The rows are grouped in 3 ways, from coarse to fine. Each group lies inside one group of the grouping before and may be the whole of it. The rows also spread widely along 7 directions, which tell nothing about the answers.
In the rows, zero is written as 128.
Some rows, each with its group in each grouping after it:
[119 108 153 163  82 131 151 164 157 108 173 152  97 126 151 152 142 123
 108 154 146 127 166 115 128] | j_570 Suzo Tosi
[108 135 111 129  89 138 155 160 165 124 121 125  87 132 166 118 148 128
 143 125 155 112 150 103 119] | j_570 Gefir komuk
[128  81 119  32 123 143 171 140  80 135  75 116 134 129 112  78 149 143
 162 100 149 120 143 100 116] | j_570 puv tenu
[103 119 139 151 113 133 138 157 149 116 113 115 105 142 147 142 155 123
 149 141 125 113 140 120 105] | j_570 Gefir ziro
[113 166 138 162 133 149 147 183 249 142 204 164  30 132 175 188 143 129
 144 174 150  99  90 157 101] | j_640 Bugin vodu
[ 50 164 102 163 116 135 114 159 162 110 135  98  82 152 158 111 131 116
 109 107 166 144 127 160 147] | j_570 puv bigob
[105  98  95 123  72 138 146 158 190 123 126  99  23 154 149  28  78 132
 122 133 153 157 176  84 182] | j_570 Gefir renik
[103 125  93 127  87 109 124 155 198 110 130 111  24 157 154  66 111  83
 110 131 162 115 128 102 128] | j_640 Mibe fepuf
[112 132 173 105 156 123 136 152 111 119 159 150 115 142  95 145 140 137
 127 161 151 120 112 183 116] | j_640 det feveb
[156 125 149 128 111 149 180 117 119  98 128 146 144 118 136 151 164 162
 177 139 140 131 158  86 104] | j_640 det kup
[125 151 164 206 118 123 140 160 189  85 179 159  91 127 165 209 163 114
 131 171 136 106 134 115  83] | j_640 Mibe lal
[102 122 168 156 104 127 131 166 129 111 174 146 112 134 129 152 140 132
  97 152 152 131 147 161 132] | j_570 Suzo neni
[115  85 129 101  81 141 150 181 189 142 198 139  17 140 123  46  72 146
  87 158 174 161 166 130 193] | j_570 Suzo Lak
[126  87 139  89 110 118 148 162 115 129 110 144 118 125 134 133 159  96
 129 147 125  96 129 126  90] | j_570 resen Givu
[118 130 129 102 101 145 162 162 134 124 149 157 113 109 142 143 159 132
 125 120 158 117 138 124 114] | j_570 puv Kas
[119 148 131 119  92 122 149 127  95  91 147 152 144 116 128 126 157 128
 109 119 169 128 147 131 121] | j_640 det kup
[132 107 142 113  73 134 162 160 126 116 161 161 108 116 134 119 139 138
 106 137 168 130 166 116 139] | j_570 Suzo neni
[ 86 139 121 150  95 117 127 164 152 111 128 125  92 139 155 133 144 101
 104 129 143 109 141 136 117] | j_570 Gefir renik
[109 123 145 150 115 127 143 157 135 115 128 139 131 125 157 180 177 106
 138 145 127 104 128 136  87] | j_570 resen Givu
[122 134 116  93 110 126 149 137 137 117 125 136  94 135 128  98 141 127
 138 129 160 116 128 121 122] | j_640 det feveb
[ 55 185 132 200 108 122 114 156 136  95 142 122 139 133 164 190 169 110
  99 117 155 118 130 172 114] | j_570 Gefir renik
[ 88 125 109 118  71 100 125 158 106 105 114 132 115 129 142  94 140  87
  75 109 155 109 152 128 127] | j_570 Gefir renik
[131 103 143 115 126 121 141 150 161 115 125 125  71 148 131 119 135 109
 146 151 135 109 125 104  96] | j_640 Mibe fepuf
[ 78 117 110 121  97 111 113 166 133 107 132 120  77 148 136  80 120  91
  77 117 152 128 141 141 138] | j_570 puv bigob
[ 96 123 188 176 118 107 113 173 115 101 175 161 139 137 128 202 167 102
  77 166 132  99 129 185  89] | j_570 Suzo neni
[ 66 131 102 175  66  83  92 182 187 101 145 118  36 161 172  92 115  55
  52 140 139  97 142 138 121] | j_570 Gefir komuk
[135  81 130  90  87 103 149 145  75 107  62 128 149 131 138 114 168  94
 134 121 116  81 159  81  71] | j_570 Gefir komuk

New rows, each followed by its group in each grouping:
[102 133 121 114 111 135 149 161 140 121 139 137 107 125 146 137 157 120
 122 117 159 114 129 136 113] | j_570 puv tenu
[ 69 144 149 141 127 104 110 161  87 105 119 127 157 138 128 167 167  92
  88 124 137  97 120 185  94] | j_570 Gefir renik
[116 119 128 116  97 122 153 137  87 106  72 127 167 122 147 152 182 110
 147 110 126  93 149  99  81] | j_570 Gefir renik
[ 92 118 112 121  77 107 122 168 134 113 127 127  84 137 139  84 131  94
  84 126 151 116 147 132 132] | j_570 Gefir ziro
[ 81 135  93 133 124 138 129 151 175 131  60  83  84 158 169 128 158 105
 168 113 123  85 110 119  87] | j_570 Gefir renik
[100 110 128 122 143 137 136 152 148 131  65  91 104 158 147 140 154 118
 175 133 108  92 116 120  82] | j_570 Gefir renik
[120 137 125 164 140 143 146 130 198 110  83  89  86 153 175 173 175 118
 210 137 120  92 108  82  61] | j_640 Mibe fepuf
[ 74 140 131 130 114 142 139 159 134 129 139 117 116 138 139 133 147 132
 123 118 171 131 131 161 139] | j_570 Suzo Tosi
[139 161 153 157  75 115 155 160 151  91 206 196 112  98 156 191 169 105
  89 149 177 110 144 116 101] | j_640 Mibe fepuf
[ 86 148  84 133  64 138 147 139 142 117 117 115 117 122 166 105 158 125
 118  87 182 126 152 111 138] | j_570 Suzo Lak
[100 131 169 127 151 124 133 136 101 104 151 125 124 147  93 116 126 151
 127 147 152 152 136 168 143] | j_640 det feveb
[116 100 131 128 101 137 148 152 147 124 116 126 108 135 147 136 155 121
 138 135 134 103 142 112 100] | j_570 Suzo Lak
[ 93 140 130 213 100 153 150 132 169  85 141  94 108 139 170 141 140 155
 152 118 149 170 176  94 145] | j_570 puv tenu
[175  93 177 103 137 176 206 155 147 141 124 152 126 112 145 187 169 188
 223 167 118 109 156  72  84] | j_570 Gefir komuk
[112 107 112  65  94 139 160 139  94 136  94 128 146 117 131 106 164 132
 139  99 166 109 139 120 114] | j_570 Suzo Lak
[111 133 136  86  93 129 159 167  98 131 166 171 134 101 129 136 156 120
  98 129 179 128 135 164 135] | j_570 resen Givu
[128  75 145 105 114 119 129 186 178 137 137 145  43 155 134 123 131  96
 113 174 117  78 118 136  91] | j_570 Suzo neni
[ 88 121 123 121 125 144 138 155 150 136 114 108 105 144 144 133 153 129
 145 125 148 108 119 144 110] | j_570 Suzo Lak
[ 96 151 109 137 133 139 139 145 183 130 105 114  86 143 167 148 164 113
 170 125 135  90  90 130  80] | j_640 Bugin vodu
[ 84 196  79  60  69 123 155 170 100 138 137 177 146  89 157 145 191  98
  80  74 214  79 109 171 112] | j_570 Gefir renik
[ 91 135 105  95 134 153 147 162 159 138 109 110  84 144 149 114 148 131
 154 108 154 114 111 137 117] | j_570 puv bigob
[112  99 123 142 139 147 142 120 181 110  99  67  49 180 132  59  94 156
 183 143 122 157 146  97 144] | j_640 det kup
[ 94  94 109 139  71 102 116 173 174 114 129 122  50 154 155  86 122  73
  83 138 139 100 147 117 124] | j_570 Suzo Tosi
[ 95 160 125 137 127 126 136 147 144 105 126 125 111 133 146 148 162 110
 140 122 163 108 112 132  95] | j_640 Mibe lal
[115 137 147 127 123 114 137 136 103  95 132 145 140 133 124 154 163 115
 123 137 140 104 123 147  87] | j_640 det kup
[119 115 152 137 113 113 134 144 132  97 144 129  98 141 124 121 133 109
 119 144 150 128 142 115 114] | j_640 Mibe fepuf
[148  88 174  55 170 155 178 162 105 147 116 152 143 121 110 180 179 152
 183 148 124  93 112 132  69] | j_570 puv tenu
[129 103 175 170 126 150 150 158 163 117 141 134 108 140 146 186 161 148
 161 168 119 115 142 119  94] | j_570 Suzo neni
[102 125 122  94  98 108 130 176 126 126 123 151 105 128 142 135 156  87
  93 131 144  76 122 145  95] | j_570 Gefir renik
[119 161  80  23 131 132 160 140 121 152  73 146 122 121 137 131 198 107
 169  96 171  52  69 141  63] | j_640 det feveb
[118 122 135 127  98 142 158 165 157 130 144 147 105 123 156 163 166 125
 134 136 153 100 136 124 104] | j_570 Suzo Tosi
[133  97 142 103  79 121 156 165 122 123 146 167 116 113 140 141 158 109
 106 141 152 101 155 113 108] | j_570 Suzo Tosi
[ 91 112 108 141  87 133 132 157 172 109 137 107  57 148 149  70 107 120
 106 121 147 148 160 109 156] | j_570 puv Kas
[ 74 126 120  54 148 133 133 176 125 163 126 121  94 142 116 104 137 112
 122 127 164 110  87 205 127] | j_570 resen Givu
[113 123 134  90 146 168 174 138 115 134  99 110 139 126 132 139 167 165
 192 106 153 131 132 117 114] | j_570 puv tenu
[107 151 115  92 121 166 176 152 145 148 104 117 115 124 156 136 165 164
 190 111 167 114 128 119 114] | j_570 Gefir komuk
[109  78 163  58 156 151 154 170 122 152 131 109  74 155  84  66  88 169
 146 154 142 157 142 154 166] | j_570 Gefir renik
[126 120 130  53 115 125 151 201 163 160 154 183  67 120 137 150 153  99
 105 156 149  61  99 160  87] | j_570 Gefir renik
[107 129 125 103 133 118 135 126 104 108  91 118 134 145 126 129 166 110
 146 121 134  95 109 137  81] | j_640 det kup
[108 149 125  81 140 182 184 135 109 141 102 119 159 111 138 151 182 179
 196  87 169 132 125 128 114] | j_570 puv Kas
[101 184 129 153  93 144 157 163 144 111 182 176 143  94 172 209 193 128
 107 113 174 108 129 147 102] | j_570 puv Kas
[126 136 150 172  81  94 133 136 111  69 139 152 145 120 148 170 176  82
  99 133 144 103 152  94  77] | j_640 Mibe fepuf
[100 155 121 160 124 124 130 131 154  99 118 116 107 148 152 151 161 113
 143 131 136 103 114 134  86] | j_640 det kup
[ 55 137 105 125  87 110 111 168 136 121 141 116  88 147 138  86 128  90
  69 109 178 124 131 173 150] | j_570 Suzo Tosi
[136 124  78  46  80 145 174 166 148 141 111 163  88 107 162 110 168 112
 135 101 169  83 125  91  97] | j_570 puv bigob
[132 123 136 172 105 144 159 140 198 109 149 126  66 136 164 128 126 143
 165 151 132 138 149  87 125] | j_640 Bugin vodu
[103  99 146 168  86 124 135 133 102  87 109 106 138 143 134 111 140 128
 121 123 138 144 177 108 132] | j_570 Suzo neni
